There are 4 ways to turn a row about zero (a turn may also mirror it). The second row of each pair is the first, turned, with some noise. The first 36 pairs use one turn. New pairs use 2 turns, one after the other, and a turn may come again.
Some pairs, each with its turns in order after it:
[  7   6 -24  -7  34 -24   4   0]
[-28  13   1  12 -11  19   5  27]
(0)

[ -8  23  32  -9  27 -30 -18  15]
[ 41   7  38 -10  -4  24   5  11]
(2)

[-36   1 -37  32 -36   6  28  -8]
[ 24 -14  27 -17 -53  -3 -33  -7]
(0)

[ 18  19  29 -15 -11 -11 -15 -15]
[  6   7  -4  26  17  29 -11 -20]
(3)

[-37   5  37 -30  -8   0  38 -38]
[ 24  27  16  15  28  26 -48 -32]
(0)

[ -5 -36   5  39 -25  -4  28  22]
[-20 -29 -26   1 -46 -11  -6  22]
(3)

[  0  -6  38  15 -32   9 -33 -27]
[ 25   0 -29  -6   5 -12  14 -56]
(0)

[ 12  36  21   9 -36 -10 -11  13]
[ 24 -17 -36  10   2  33  -2 -16]
(3)

[-25  19  36  16 -28 -28 -26 -22]
[  7  22 -50  43  11  17  13  -2]
(3)

[ -7  -3  -1 -25  38  37 -10  -1]
[ 27   5  23 -11  23 -21  10  34]
(1)

[ 33  19 -35  24 -14  27 -34   6]
[ 17 -12  14 -37 -57  10  -7  10]
(1)

[ 10 -34 -32  20  -9  27  -3  26]
[-30  11 -27 -17   1 -16 -42  -4]
(2)

[ 38 -28 -38  17 -21 -31  10  20]
[ 22 -48  21   8 -26   2  -4  43]
(3)

[ 12 -24 -17 -11   1  22   1  16]
[ -3   8  12 -10  -1  20   6  34]
(1)

[ -8 -20  -2  17  -4 -31  13  18]
[ -7  -8  20 -10  29   1 -20 -18]
(2)

[ -5  30  21  23  39   6 -33  10]
[ 24  -9 -23  33   5  17  45  18]
(0)

[ -8 -16  13  -3   9  -7   7 -10]
[  7  18 -13  -3   8   7 -12  -1]
(0)

[ 6 -2 35 -5  2 32 37 40]
[ 27 -17   6   3  45 -26 -24  28]
(0)

[-28 -27 -38 -30   1 -30  23  -1]
[-58 -17  12  -3  40   8   3   6]
(1)

[ -7 -38   3   9   6   1  29 -27]
[-21  -9   0  40   4  -2  23  18]
(1)

[ -9 -27  -9  -8 -38  27 -19 -36]
[ 18  37  12  25 -45  -7   5 -12]
(3)

[ 35  15 -33  35 -16 -17  38   3]
[-41  15  23  10 -50  16  -6 -21]
(1)

[-34 -10 -20  26  29 -35  27 -14]
[-12   3  52   1  28 -40   6 -15]
(2)

[  5 -28  17  26 -13   5 -18  -4]
[-24  22  -2   6   8  26 -14  -9]
(2)

[-18  37 -13  12 -26  11  -1 -19]
[-13 -11  -3  -5 -36  -6  31 -28]
(2)

[ 38  29 -14  -8 -23   4   8  -9]
[ -3 -27 -33 -20  -4   6  30   6]
(2)

[-31  17  30 -33 -22  14  27 -13]
[-32  23  -9  -1 -11  29  28 -39]
(3)

[ 24 -38  19  -4  18 -13 -31  -4]
[ -5  11 -46  -5  -5 -20   3  36]
(1)

[ 35 -20  25  -2 -16 -13   7  26]
[ -8 -25  -2   4 -18  32 -34  11]
(3)

[-30 -15  35  -6 -24 -31  39  -6]
[ 28  49  11   4   4 -16 -43 -14]
(0)

[-25   7  -8  29 -15 -31 -13  19]
[-14 -11 -19 -22  -4  14  20 -39]
(1)

[-23  15  32  35   7  22  -3  -1]
[-11  10 -46  -1   5 -24 -11 -23]
(3)

[ 39   1  22  16  17 -12  21  -5]
[-15   1 -36  27   8 -17 -18  13]
(0)

[ -9  32  16  28 -17 -13 -33 -17]
[ 25 -23 -23  -6 -24 -18  -7 -38]
(1)

[-38  -5 -27  38  39   2 -15  -9]
[-26  35  44  -9 -15 -34  -7   1]
(2)

[ 27 -11  37  36  10  36  21  -1]
[  1  54 -34  -2  26  10  13 -10]
(2)

New pairs, each followed by its turns in order:
[ 27  28  25 -34 -14 -32  23   8]
[ 26 -32  -7 -35 -18 -40  -1 -17]
(1) (1)

[-39   4 -16  33  16 -12   6 -13]
[ 21  35  -3  32   7   4 -11 -24]
(2) (0)

[ 28  14 -39  30 -12  35 -32 -21]
[-28  15 -36   9 -44 -21 -36   7]
(3) (1)

[-39 -11 -31  39  -6 -21 -11  30]
[ 22 -43 -42 -14   8  29  -1 -23]
(0) (2)

[-33  -6  23  -5  36  -3  26 -31]
[ -5 -56 -10   4   5   9  34   4]
(0) (0)

[  9 -28  21  20  17 -21 -35 -15]
[-51  -4  17 -20  -2  19  -2 -11]
(1) (1)

[ 23 -17 -12 -32 -14 -11 -39  17]
[ 33 -15  25  28   9 -28  14 -12]
(0) (2)

[-37 -21  11  29  33 -24  12   4]
[ 28  18 -23  14   2 -46  -6 -24]
(2) (1)

[ 11 -32 -19 -20 -14 -11 -13  10]
[ 28  20 -12  -4  -5  31 -12  -2]
(3) (1)

[ -7  37 -33  39  23 -39  15 -21]
[ -1  12  27 -10  70 -28 -13   9]
(3) (2)

[ 25 -25  23  10  36 -20 -32 -17]
[ 48  35  -8 -21 -22  -8  -8 -12]
(2) (2)

[  7  32 -16 -25 -29  26 -30 -26]
[  7 -26  19  34  10  -3 -18 -49]
(3) (3)

[  6   3 -29 -13 -33 -26 -17  -3]
[  6 -39 -11 -18  27   7   5  25]
(1) (1)

[ -6 -30  19  -7  17   0  39 -30]
[-13 -25   1  -2  -2  24  49  -2]
(0) (0)

[  1 -30  -2   3 -21  37 -21  27]
[ 21 -29  -3  22  28  -6 -12  34]
(0) (2)

[-36   5 -29 -21 -25 -10  -6 -37]
[-14 -22 -35  35   1  26  30 -12]
(2) (1)

[-15   0 -31 -24  31   9 -17  -4]
[ 10  26   8   1  -6 -43  18   2]
(2) (0)

[ 39 -22  26   6   0  27 -34   2]
[-29 -25  26  -5 -11 -45  16  14]
(1) (0)

[ -3  17 -30  23  13 -32 -25 -30]
[-15  19   8  31 -20  23  30  32]
(1) (3)

[-24 -34 -39  36  18  34  10 -22]
[ -7 -23 -20  31  12  49  31  35]
(3) (3)

[ 36 -23 -34  -2  26 -25  -1   7]
[  0  29 -13 -35  42  -3  15   8]
(2) (1)

[ -7  36 -26 -25 -34  -3 -34 -11]
[  1 -43  26   5   4  -5 -21 -46]
(3) (3)

[28 28 22 26 -1 31 18 12]
[-37   7 -30 -11 -22   0  34  18]
(0) (1)

[-35  17  37   1  -6  -2  25   3]
[ -3 -21   9  43   5 -13 -14 -29]
(2) (3)

[ 38  26 -28 -17  25   2  15  32]
[-32   5 -42 -30  -8  -8  -4  35]
(0) (3)

[-16   4  -3 -17 -38  22 -16  18]
[ 34  14   3  21 -34  -6   3   4]
(2) (3)

[-26  -6  -2 -18 -27  30  15 -14]
[  1 -24  17  30   0  11 -27 -23]
(3) (1)

[ 18 -23  13  38 -13  -8 -20  -2]
[ -2  34  -7 -24  13 -15  11 -28]
(2) (3)

[ 28  35  18  28  32  -3  -5 -24]
[ 50 -13 -24  -5  11 -27  18 -14]
(2) (2)

[  2  37 -24  -7 -16   3  22  33]
[-26  -1   1 -26  32   6 -37  -1]
(3) (0)

[-21 -13  40 -25  -8 -21  19   1]
[  1 -13   1  21   3 -35 -42 -10]
(2) (3)

[-39  22 -32  16 -29  -8  34 -22]
[ 14 -28 -25  53   8 -12  32  20]
(1) (1)

[ 36   5 -36  39 -18  11 -19 -34]
[-26  17 -51   8 -21 -43  -3  -9]
(3) (0)

[ 19 -11 -39 -21 -30  21 -18   7]
[ 16 -14  16  56  11   1 -13  -5]
(0) (2)

[-5  7 34 -6  8 -3 28 32]
[ -6   5 -24  25  -1 -14  27  32]
(0) (0)

[-27  -3  21  -7 -28 -33 -38   4]
[ -8 -29   9  29  23  13  23 -39]
(0) (3)

[-15  -4  24 -13  -3   0  11 -26]
[  1   3 -32  -2 -21   2   7  20]
(1) (0)

[-37   7 -30 -23  -7  20  -6  40]
[ 30  25  13  15  32 -17  -7  40]
(1) (1)

[  2 -36  23  21  -2   9  10   6]
[ -3  21  17 -13 -26 -12  22  14]
(2) (2)

[ -7 -37  23  25  27 -37 -10   3]
[  5  10  35 -37 -17  -8 -42 -13]
(3) (2)

[ -8  11  10  37  30  31 -19 -24]
[ -3 -28 -16 -11  54  18   9 -10]
(1) (2)

[ 12  -3  14 -14 -20 -29  19  -3]
[ -8   6 -15 -12 -28 -25 -11 -10]
(3) (3)

[ 32  26  13 -17 -39 -13  17 -13]
[-21   4 -30  15  25 -44 -12   7]
(2) (2)

[  1  26 -31 -36  19   6 -29 -39]
[-12 -31 -30 -17 -44  28   6  26]
(2) (3)

